The rows are grouped in 4 ways, from coarse to fine. Each group lies inside one group of the grouping before and may be the whole of it. The rows also spread widely along 12 directions, which tell nothing about the answers.
(in the rows, 100 means zero)
Some rows, each with its group in each grouping after it:
114  76  89  86 103  92  71 107  84  96 106  90 111 106  60  93  89 112  78 117 111  84 104  97 118  94 103  96  98  91  89  84 100  94  98 103  88 -> Q679 Q520 ded Q380
110  86 105 105 101  94  88  89 102  95  88 101 112 119 104  95 108  86  94  87 107  94  93 119  87  84  97 102 116  93  95 106  90 110 110 107 130 -> Q264 Q99 Fus Q951
130  91 116  97  84  83 102 113 102  99  99 103  71  93 103  90  84 128  69 121 128  98 105 106  83  76 114  99  88  93  80 103 122 122 108 121  97 -> Q679 Q242 lunit Q931
101 104  92 123 105 122 105  82  98  73 119 113  78 109 105 112  79  94 105 120  99 103  87 122 104 101 108  80 105 112 102 108  98  72 117  91  96 -> Q679 Q520 burik Q847
 96  77  92  54  93  72  53 136  93 104 108  73 105  90  65  76  80 110  96 128 109  79  98  86 109  90  87  99  93  64  89  89 101 131  80 135 102 -> Q264 Q228 kevof Q558
108 127 117  96  84 110  98 119 121 103 111 119  88  98  94  86 115 104  98 117 143 127  56 106  68 113  77  83 122  74  91 111 116 109 103 137  98 -> Q679 Q569 peva Q32
 68  93 105  71 125  95  77  93  83  77  95  98 105 111  99  88  62  81 118 129  83  69 100 106 121  76  83  73  96  78 109 101  64  98 109  97 117 -> Q264 Q822 bor Q144
115  97 107  88 101  91  90  94  96  99  82 105 104 107  92  97  99  81  72  96  93  98 114 104  97  93  94  90 107  88  88  98  78 100 104  85  98 -> Q679 Q242 supo Q835
138  73 102  91  91  86  65  81 108 100 114  88  52  91 103  91  54 114  85 114 113 105 115 121  90  82 112 104 117 112 101 105 115 101  98 126  84 -> Q679 Q520 burik Q340
122 106 104 110  82 110 104 116 111 130 111  96 113 104  94  84 111  59  76 100 136  76  92 114  72  95 121 129 102  91 106 105 103 113 140  86  91 -> Q264 Q99 seg Q71
 94  96 103  82 105 100  74 102 108  94 115  90  90 104 105  91  93  72 120 108  92  98  88 108 100  94  90  92 122  81 109 102  90  93  90 117 101 -> Q264 Q228 nefuf Q68
108  80  87 122 101 101 119 104  81  74  96 109  86 109  97 113  94 129  75 119  97  88 109 113 115  90 121  81  74 112  81 106 111 108 116  88 114 -> Q264 Q228 nefuf Q815
101  89  92 104 101 107 105 115  98  96 127  86  89 101  92  97  92 103 102 127 103  83  91 106 111  97 120  97  94 100 103  99 114  88 107 102  83 -> Q264 Q944 Gesaf Q889
105 100 115 110  97  97 104 111  99  79  86 118 103 113  98  94 122 114  86 108 115 104  91 110  90  81 104  99  92  90  78  97 106 108 101 106 118 -> Q679 Q520 ded Q331
131 101  99  99 103 113 102  82 106  94 104 110 112 116  93 118 119  76  86  79  99 126  80  98  95 121  79  68 138  91  87  97  90  58  93 100  92 -> Q679 Q242 runo Q60
123  90  91 107 108 103 114  80 107  96 112  92 104 114 119 118 110  82  95  80  82 114  89 114 101 113 106  76 131 111 103 112  96  73  98  96 107 -> Q264 Q944 gez Q92
119  78  90 110 105 102 106  84 101 106 123  84  94 105 103 111  92 125  84 110  97 111  85 122 115 120 118  83 126 122 111 114 111  80  96 109  98 -> Q679 Q569 meni Q661
115  82  85 111  93  94 137 123  98  94 123  82 102 100 119 116 110 117  87 107  93  94  86 101 103 104 129  84  88 101  85 110 123 104  97 109 113 -> Q264 Q228 mopu Q753
 76 106  94  92  96  83  99 118 101  73  93  97  76  94 112  99  98 107 106 118  66 113 104 110 102 102 100  77  82  90  81 111  96 130  81 103 121 -> Q264 Q944 gez Q279
110  78  91  96 104  90  99  97  97  97 113  80  75  97 108 103  83  95  90 109  76  88 121 106 114  93 124  94  96 106  99  93  99  92  92  90  87 -> Q264 Q99 segim Q917
103  85  95  92 100 103  43 111  97  64 104 103  88 111  65  92  98  97 121 110 105 106  88  96 102  86  72 104 110  72  76  77 103  84  75 138  98 -> Q679 Q242 runo Q189
 95 104  98 105  97 118  78  91  95  98  93 119  82 109  72  87  87  82  83 119 113  90 107 121 106 102  94  94 102 104 101 105  88 106 128  82  89 -> Q264 Q228 mopu Q273
 99 104 110 119  97 106 114 119 101 100 100 107 107 111  89  92 129 110  79 114 110 100  88 113 101 101 115 109  94  98  92  98 107 102 105  91 100 -> Q679 Q242 runo Q189
121  94  85  97  94 103  86 107  91 109  98 100 114 104  63  98 104  87  67 105 115  95 103  98  99 110  98  98 101  91  87  93  95  99 112  87  82 -> Q679 Q569 peva Q32
125  71  90  97  97  87  69  95  96  78 108  90  77 102  92 102  80 120  93 108  99 105 106 110 101  85 107  97 105 102  86  96 114  96  85 126 102 -> Q679 Q520 ded Q380
102  97  89  94  83  94  69 137 111 108 108  81 114 104  80  83 127  66 106  96 109  91  88  98  78  96 100 133 101  69  89  90 104 124  92 116 105 -> Q264 Q99 Fus Q951
106  67 107  83 121  94  82  81  94  89 117  84  95 111 113  95  65  97 114 114  94  75  97 115 121  71 104  88 120  98 118 100  90  74 100 118 108 -> Q264 Q228 kevof Q558
104  84 100  90 108  94  79  91 104  90 107  86  97 109 109  98  94  75 113  94  83  95  98 110 102  90  98  95 119  89 104  96  87  87  89 109 110 -> Q264 Q99 seg Q71
 94 108 124  89 105 102  90 109 115  98 111 100  76 100  97  82 107 101 105 123 101 111  88 109 106  97  97  96 118  86 105  95  99  86  81 113  81 -> Q679 Q242 supo Q835
115  91  83 117  97 107  89  90  89  75  94 114  93 112  81 110  92  98  80 103 102 101 106 113  98  97 102  93  94 106  79  98  96  95 113  87 102 -> Q679 Q520 burik Q340
104  82  75 126 102 105 104  79  81  86  84 111 122 124  84 113  94 106  71  94  97  90  97 126 106 109 105  76 101 120  91 123  89 110 136  79 134 -> Q264 Q944 Gesaf Q889
100 103  74 107  94 112  55  75  98  86  92 107 106 116  86 105  83  46 101  86  87 104 100 126  85 109  85 100 122  99 102 113  71  96 119  86 114 -> Q679 Q520 ded Q331
101  93  85  98 108 104  91  86  92  91 102 100 125 119  88 109  98  84  98  95  97  97  79 111 108 113  83  69 122  95  99 110  82  89 113  99 119 -> Q264 Q944 gez Q279
 86  96 123  86 121  91 111 105 104  99 105  88 100 108 112  88 118  98 105 114  79  95 100 108 123  88 111  92 107  94 109  93  89  87  83  91  97 -> Q264 Q944 gez Q279
126  81  56 113  88 107  73  81  90  77 100 106  82 109  79 123  70 102  82  95  99 112  96 111  94 122  87  67 109 111  78 119 104 102 117 110 111 -> Q264 Q822 bor Q144
 96  98 116  97 103  85 116  94 113  95  94  96  50  94 125  94 100 118  85 115  65 121 123 121 107  99 123  81  99 117  98 111 103 112  80  87  94 -> Q264 Q944 Gesaf Q889
 94 103  99  99  91 102  91 109  97  83  98 108  50  91 101  89  70  90  91 133  91  88 128 114 101  80 116 102  71 100  92 101  99 117 112  83  86 -> Q264 Q228 kevof Q558
109  91  59 128  92 101 116  97  95  79 113  90 111 109 109 132 104  98  89  90  72 116  84 117  95 129 115  80 101 114  85 120 101  99 100  91 128 -> Q679 Q520 burik Q340
131  85 107 101  97  94 116 103  97  74  96 111  78 103 112 112 107 114  83 100 103 107 103  95  94  81 104  74  93  91  69  95 115  96  93 112 104 -> Q264 Q228 nefuf Q68
100  81 101  93  98  88  85 110 104 104 116  81  68  95  99  84  75 128  94 133 105  92 100 116 109  93 119 101  98 107 108 110 117 118  99 120  95 -> Q264 Q822 bor Q144

New rows. What belongs after each?
 98 109 130  87  93  96  67  95 115 112  94 112  91 106  92  65  89 103  92 121 140 102  80 130  80  87  89 106 126  88 114 115  97 122 116 125 109 -> Q679 Q520 ded Q331
103 134 131  91  88 107 117 119 130 129 118 103  76  89 111  79 113  85  86 123 119 115  81 112  81 113 108  98 118  86 112 111 103 101 103  99  70 -> Q679 Q242 supo Q835
121 112  81 121  83 113 111 114 110  74 106 111  81 103  94 125 135  89  91  89  83 142  87  96  85 130  96  82 103  94  63  96 114  82  78  99  91 -> Q679 Q242 runo Q60
 98 107 104 103  92  94 127 114 112 110 110  98 113 105 116 100 116 107  88 103 112 107  64 113  85 118 102  75 113  90  98 121 105 120 106 115 129 -> Q264 Q99 segim Q917
 98  79 109 106 113  98 115 106  97 112 117  85 116 112 102  91 110 118  90 118 108  80  82 117 121  95 124  97 110 105 119 107 105  95 108 102 109 -> Q264 Q228 nefuf Q68
115  89  68 105  99 105  83  83  80  77  90 110 120 117  73 122  89  86  78  91  91 102 100 105 104 115  87  70 105  99  79 103  82  88 113  85 112 -> Q679 Q520 ded Q331
104  98  79  95  85  92  55 101 100 112  89  85  91 100  75  91  92  57  74  95  74 102 131 115  93 112 106 124 103 100  97 101  78 119 100  72  86 -> Q679 Q242 runo Q189
103  95  81  96 101 101  98 101  94  83 116  87  99 100 113 117  85  73 108 107  74  99  97 104  99 102 105  86  99  91  94 104  90  86  95  97 104 -> Q679 Q569 meni Q661
101  69  88 125 115 108  79  61  99 107 105  95 105 128  78  98  99 124  85  96 102 103  83 142 128 123 104  89 145 135 124 115  95  85 109 103 118 -> Q264 Q99 segim Q917
105 118 128 108  96 117 101  94 112 107 101 125  85 108  92  82 101  99  84 121 135 107  80 124  88  98  96  95 119  97 106 109 101  93 124 101  90 -> Q679 Q242 runo Q60
114 103 101  73  98 103 104 105 101 112 122  90  92  92  99  96  71  68  91 121 107  81 100  93  96  98 103  76 102  83 104 101  92  87 119  91  70 -> Q264 Q944 Gesaf Q889
 89 115  96 116  87 101  98 100 102 104  80 117 100 109  87  89 108  99  72 107 110 106  94 132  88 115  99  91 100 108  94 127  92 140 131  83 123 -> Q264 Q944 gez Q279
 93 105 118  79 114 102 103 100 110 114 121  89 106 105 107  86  98  83 109 117 106  92  78 110 109 101  98  83 126  88 122 105  89  83 104 105  91 -> Q264 Q944 gez Q279
105  99  96 110  94  93 106 101 110  97 100  96  83 102 102 107 121 118  80 100  76 135  96 116 103 127 109  84 113 110  90 110 106 102  76  98 103 -> Q679 Q242 runo Q60
122  83 108  99 113 106 105  87 109  87 116  93  81 109 122 107 106  82 108  94  82 104 100 107 109  87 110  92 121 102 103  92 100  60  85 103  90 -> Q264 Q228 kevof Q558
 77 121  93  95  99 105  91 113  98 121  94 100 125 107  62  83 120  77  70 116  95  97  98 113 111 130 105 100 101  94 107 103  75 114 111  58  89 -> Q679 Q520 ded Q380
 96 108  81 109  94 111 100 108 109 104 131  86 111 104 101 104 100  76 107 109  98 103  70 117  92 124 108  98 116  97 112 114  97  91 107 101 102 -> Q679 Q520 burik Q340
113  85  99  84  93  69  81 104 101 107  85  85  80  91  96  89  94 117  66 107  84 113 125 111  96  98 110  99  98 101  89 105 100 134  81 103 102 -> Q679 Q569 peva Q32
 89  87 120  92 131 103 107  77  92 119 115  89 112 113  95  83  81 103  85 132  99  72 102 126 139  92 123  93 117 115 138  99  76  70 116  70  83 -> Q679 Q520 burik Q340
133 101 116  86 100  97 114 109 110 109 112  93 111 104 109 100 123  77  83  93 108 103  93  92  87  91 110  98 113  82  92  88 101  77  92  99  83 -> Q679 Q520 ded Q380
 80  93 111  91 106  84  81  99 102 104  83 100  97 109  86  78 107 112  86 110  93 101 101 119 110 101  94  91 110  96 102 103  85 126  91 101 119 -> Q264 Q99 segim Q917
 91 109  97 118 105 107 121  99  98  88  91 108 102 114 109 105 121  77  89  99  77  99 106 119 103 102 115  93  92 107  94 108  85 101 114  65 110 -> Q264 Q944 gez Q279
108  99 121  71 118  92 109  94  97  92  99 102 115 109 103 101 108  98  91 106  93 105  90  91 114  95  88  62 117  79  94  88  82  71  82 100  96 -> Q679 Q520 ded Q331
 47 129 103  96 115 118  74  73 116  89 103 112  90 117 109  89  92  55 138 107  72 118  69 137 104 128  66  67 145  92 130 124  57  92 100  97 126 -> Q264 Q99 segim Q917
 97 107  92 104  89  94  90  71 107  88  84 110  41  94 118 104  66  98  81 108  70 123 126 134  92 111 104  69 103 120  96 129  88 126 106  82 110 -> Q264 Q99 Fus Q951
138  82  97  92  98  93  98  89  93  86  92 110  99 109  89 111  96 112  73  92 116 107  96  96  96  97  85  63 110  94  71  99 104  94 106 114 105 -> Q264 Q944 gez Q279
 84  64  93 100 136 110  88  87  72  87 113  91 130 128  64  99  98 116 101 123  93  67  89 108 161  97 103  79 113 105 117  85  83  59 102  89  99 -> Q264 Q228 nefuf Q68
 68 104 102  80 114  90 102 115  97 119 109  76 131 106  95  83 108  77  99 119  81  77  92 110 121 108 108  95 103  88 121 105  73 108 104  78 105 -> Q264 Q944 gez Q279
133 103 112 109  90 103 116 105 107 105 105 103  98 106 115 100 107  75  80  96 118  95  96 107  75  82 115 108 103  91  92 102 104  93 120  97  94 -> Q679 Q242 lunit Q931
114  97 112  79  94  90  93 124 102 105 105  96 105  99  88  84 102  96  89 114 127  86  90  94  89  83  95  97  97  74  86  94 106 114 107 118  95 -> Q264 Q944 gez Q279
 78 114 112 100 104 106  93 106 104  98 106 105  88 102 102  81  91  93 106 132 106  95  87 124  98  93 103 101 103  92 114 111  92 107 111 101 102 -> Q679 Q569 peva Q32
 84  91  95  99 100 100  71 105 109  99 118  89  82 105  86  85  95 108 112 118 101 102  82 119 109 110  97  97 119  98 110 103 104 104  88 124 103 -> Q264 Q99 segim Q917
 95 128  83 122  73 118  90 100 108 133 100 108 123 109  84  90  91  51  71 101 126  93  76 139  66 130 102 112 118 101 118 143  79 133 161  77 115 -> Q679 Q242 supo Q835
108  90  92 106  94  97 109 101 107  99 109  96  98 107 106 105 111 115  89  99 100 115  77 115 100 118 102  76 118 103  94 118 111 108  95 119 121 -> Q264 Q228 mopu Q753
115  83  79  93 107  99 105 108  77  74 105  95 116 109  90 118  92  80  93 103  88  75 107  86 112  86 101  78  80  85  74  86  91  82 109  87  99 -> Q264 Q944 gez Q279
110  90 100 103 101 108 102 107 102  87 116 104  86 106  91 100 105 117  98 116 111 104  82 105 110 102 101  83 108  97  92  98 115  85  94 117  96 -> Q264 Q228 kevof Q558
 93  89  88 104 107  90 102 107  99 103  96  85 126 115  88 100 133 101  86  92  78 105  94 112 115 118 109  96 110 104  97 104  92 107  88  88 117 -> Q264 Q944 gez Q92
 75 119 126  88 106 109  87  84 109  99 101 119  63 101 107  75  66  85 106 134 112  92  95 127  98  90  89  78 113  93 119 113  80 107 122  97  98 -> Q264 Q99 segim Q917
101  97 128  94 111 106  83  70 111 130  97 110  82 112  82  70  89 106  74 117 127  96  98 133 113 104  99  91 138 115 130 108  87  96 120  92  85 -> Q264 Q99 segim Q917
139  72 113  81 109  88  99 106  93  91 100  92  89 103  95  98 103  96  82 102 103  82 125  85 109  62 112 101  91  88  77  70 105  80  91  99  73 -> Q264 Q944 gez Q279
114 107 105 102  90 104 106 103 106  88 110 111  81 100 105 104  89 107  90 115 114 112  80 109  87 104  94  74 109  90  88 112 107  96 107 117 100 -> Q679 Q242 supo Q835
100  83  78  87 110  95  78  97  79  68 101  99 101 106  78 112  78 111  98 116  85 100  97  95 119 104  81  61  99  87  81  94  89  88  88 109 106 -> Q679 Q569 peva Q32
 93  92 105 104 117 110 112 105  91  78 102 102  98 113 102 100 113  82 103 112  79  82 110 103 122  80 114 100  87  94  96  83  88  75  98  76  94 -> Q264 Q228 kevof Q558
121  72 103 112 105  95  87  89 106 100 109  82  62 104 109  92  95  98  92 105  85  93 129 126 110  77 137 127 104 125 108  96 112  90  97  92  80 -> Q264 Q944 gez Q279
106  99 116  89  96  99  64 106 116 112 107  94  85 103  81  75 103  92  97 112 115 107  91 114  96  98  94 115 128  87 108  97  99  97  90 119  82 -> Q679 Q242 supo Q835
 85  98 119 109 112 110  82  82  99  76  86 124  68 116  95  85  97 106 103 118 100 103 103 128 112  82  94  90 110 105 103 103  92  98 105  98 108 -> Q264 Q228 nefuf Q68
100  91  73  82 103  87  98  93  94  95 113  81  89  95  96 116  75 107  88 112  66 110 102 103 123 132  98  49 108 105  96 114  90  98  88  94  97 -> Q264 Q944 gez Q279
121  72  78 107 104 108  74  98 103  83 123  84  85 111  77 111 114  97 108  92  86 111  95  99 118 113 102  97 121 102  90  80 112  63  71 113  82 -> Q264 Q99 seg Q71
117 111 101 119  92 106 126 107 112 104  94 104 118 115 116 106 144  62  85  74  97 109  90 113  75 104 111 107 108  97  88 109  96 105 114  81 114 -> Q264 Q944 gez Q279
 91  93  81 112 104 103  95  81  89  73  91 111  85 112 100 113  82  93  93 102  76 100 106 119 108 107  96  69  98 108  90 110  83 101 110  85 120 -> Q264 Q99 segim Q917
147  69 101 108 122 118  97  49  95  77  98 114  87 126 102 122  99  84  88  75  90 107 110 109 119  89  95  72 136 117  94  88  90  35 100  90  88 -> Q264 Q228 kevof Q558
123  93  86 104  95 104 103 114  84  89 102 102 109 103  86 107  96  79  78 109 110  81 107  94  91  86 109 101  79  86  78  90  99  96 118  86  90 -> Q679 Q569 peva Q32
121  95  90 106  81  93  81 112 111 109  98  90  85 100  92  91 113  81  80  92 102 106 111 115  79 100 114 124 101 103  88 105 110 126 105  98  96 -> Q264 Q944 gez Q279
112  97  79 101  90  98  75 101 103  73  94 102  78 103  91 110 104  79 100  88  79 121 107 103  90 107  88  87 103  93  71  99  98 105  88 104 103 -> Q264 Q944 gez Q279
118  76  87 101 103  94 103  84  91  97 105  93  70  98  96 110  79 124  68 114  83 103 120 113 124 111 119  69 103 122  98 109 104  96 100  86  88 -> Q264 Q228 nefuf Q68
113  93 119  85 114  95 112  73  98  95  91 110 108 113 116 103  90  92  86  94 101  97  93 109 102  93  88  57 123  92 100 106  78  85 110  97 118 -> Q264 Q99 seg Q71
 74 120 127 103 108 108 106 113 110 101 102 108  98 109  99  79 121  91 103 124 100 100  83 120 105  98 103 104 108  88 112 102  87  96 100  92  98 -> Q679 Q242 supo Q835
109  98 127  97 116 100 135 108  88  84  87 114  93 108 106  96 117  94  78 116  96  78 125  94 114  63 119  92  71  92  79  77  93  84 109  65  82 -> Q264 Q944 gez Q279
133  77 102  97  97  93  61  77  95  87  84 108  88 110  96  94  72  89  86  95 120  95 110 119  78  68  90 104 115  96  90 104  95 106 116 119 113 -> Q679 Q569 peva Q32
109  85  90 102  94  91 111 124  99 113 104  81 130 109  96  98 131  87  80  91  97  86  93 103  99 102 119 111  97  91  91 102 102 117 101  95 115 -> Q264 Q228 mopu Q753
129  62  95 114 100  92  91  95  86  84  94  96  88 111 102 101  84  95  81  98 106  67 126 111  96  56 126 120  82 105  84  88 106 103 118  96 107 -> Q264 Q99 segim Q917
117  82  79 102  90 107  89 108  95 120 126  75 108 102  99  95  74  54  92 108 111  56 104 114  94  86 129 126  97  98 115 107  98 102 138  90  91 -> Q264 Q228 mopu Q753
 87 119 105  87  94  96 114 114 100  93 105 105  94  93 110  99  80  96  93 128  96  98  85 106  94 106  94  65  94  79  94 117  87 111 110  99 107 -> Q679 Q242 supo Q835
 96  86  94  92 114 106  67  99  83  75  98 110 114 117  51  94 101 106  97 117 110  92  91  97 122  96  79  87 104  84  84  77  87  80  94 102  95 -> Q679 Q520 burik Q340
108 117 108 119  79 113  79 101 122 119 101 111  91 108  92  79 106  72  86 101 131 108  81 137  66 106 102 127 127  99 112 123  99 119 130 105 103 -> Q679 Q242 supo Q835
114  89  85 105 103 114 105  97  88  96 103 104 108 112  77 110 107  87  77 101  99  91 102 101 117 111 103  80 101 102  89  94  93  82 112  78  88 -> Q264 Q228 mopu Q273
120  68  96  86 107  88  87  78  91 125 106  86 115 110  81  94  73 116  65 106 119  80  94 115 116 107 102  74 127 108 114 109  92 100 119 106 106 -> Q264 Q99 segim Q917
101 117 113  69  90  84 102 116 111 131 103  89 120  93 104  85  92  78  78 110 110  97  81 105  81 113  92  82 117  71 107 120  80 123 111 103 106 -> Q679 Q242 supo Q835
100  98 100  88  97  91  88  93 104 126 118  82 107  99 101  85  68 100  83 122 113  89  84 129  96 109 113  92 121 103 127 127  93 114 122 106 108 -> Q679 Q520 ded Q380
142  80 125  87 105  80 124 110 105 106 100  88 112 103 121 100 125 107  75  92 109 102  99  92  88  74 115  99 107  85  85  88 110  91  84 114 100 -> Q679 Q569 peva Q32
122  90 116  82 101  81 112 117 115 116 109  79 108 101 110  93 131 103  86  94 100 108  91  97  97  98 110  96 116  88  94  95 109 101  79 114  96 -> Q264 Q944 gez Q279
 87 103  79  98  92  89  87  93 100  84 109  91  88  95 120 107  57  90 104 115  79 105  91 126  86 107 101  77 102  99 103 132  86 124 109 106 132 -> Q679 Q520 burik Q847
128 103 106  86  90  97 131 108 109 128 120  91 100  92 117 103  96  90  70 108 116  97  86 100  88 113 113  72 112  91 104 117 105 103 117  98  89 -> Q264 Q228 nefuf Q68
131  82  88 113  84  97  96 107  88  96 102  98  75  96  88 101  71 106  62 119 112  79 125 110  95  81 129 112  77 108  83 101 112 110 126  88  83 -> Q679 Q242 supo Q835
105  88  88  94  97  95  71  98 100  99 110  89 115 110  86  98  88  93 100 103 104 101  77 113  96 109  87  91 125  88 102 110  94  98 101 122 116 -> Q679 Q242 runo Q60
106 107 103 119  80  85 141 126 101 120  93  92 112  97 121  96 114  97  54 110  98  88 109 121  79  95 145 119  71 105  93 121 104 143 126  69 118 -> Q679 Q242 runo Q60
102  84  82  88 103  93  73  90  78  68 105  97  75  99  94 108  39  91  99 127  82  79 118 104 113  81  97  74  85  92  90  99  85  92 110  99  97 -> Q679 Q242 lunit Q931
139  80  92 102  95 105  81  91  93  76 101 114 108 117  86 109  89  92  96  90 136  92  80 101  81  80  78  82 114  84  73  99 108  89 123 131 115 -> Q264 Q944 gez Q279
 70  84 107 100 123  94  90  85  88  96  91  97 121 122  99  88  96 104 100 113  86  81  90 130 126  92 101  86 115 103 122 116  74 108 110  93 138 -> Q264 Q228 nefuf Q68
 94  85  77 101 103 102  76  90  91  82 106  96  83 107  87 107  80  98 100 111  79 102 100 116 118 112  96  75 109 105 100 110  92  98  99 100 106 -> Q264 Q228 nefuf Q68
 75  73 104  73 129  90  51  86  86  77  92  96 106 121  73  83  79 115 118 121  92  87  90 108 134  87  71  75 120  86 106  94  77  92  86 124 120 -> Q264 Q822 bor Q144
129  77 117  85 110  89  94  97  91  75  92 107 106 113  98 103  96 110  90 100 111  94  95  91 101  68  85  78 109  77  75  85  96  80  91 124 108 -> Q679 Q242 supo Q835
 66 114  94  85  91  81  97 111  99 110  83  93  74  86 105  82  77  89  73 129  63  95 132 125 106 110 118  92  75 104 106 124  75 155 108  61 110 -> Q264 Q228 kevof Q558
 89  97 101 110 115 101 113 100  89  62  96 107  98 112 121 110 102  93 111 111  75  98  98 111 105  80 105  85  89  92  89  99  88  87  94  94 121 -> Q679 Q569 peva Q32
106  77  80  95 101 107  58  82  81  66 100 115  74 108  69 103  49 116  98 124 112  90  99 111 115  92  78  67 102  99  87 104  98  95 116 120 106 -> Q264 Q228 kevof Q558
144  85  73  93  75  85  90 112  93 117 100  87  94  87  79 106  82  97  47 103 112  99 120  97  81 110 114  98  88  99  77 106 109 127 115  93  83 -> Q679 Q569 peva Q32
 86  82 100 104 109  93  61  89 104 114  99  78 108 117  93  75  98  76 105 101  90  81 105 140 108  87 115 134 122 112 130 112  83 112 111  95 115 -> Q264 Q944 gez Q279
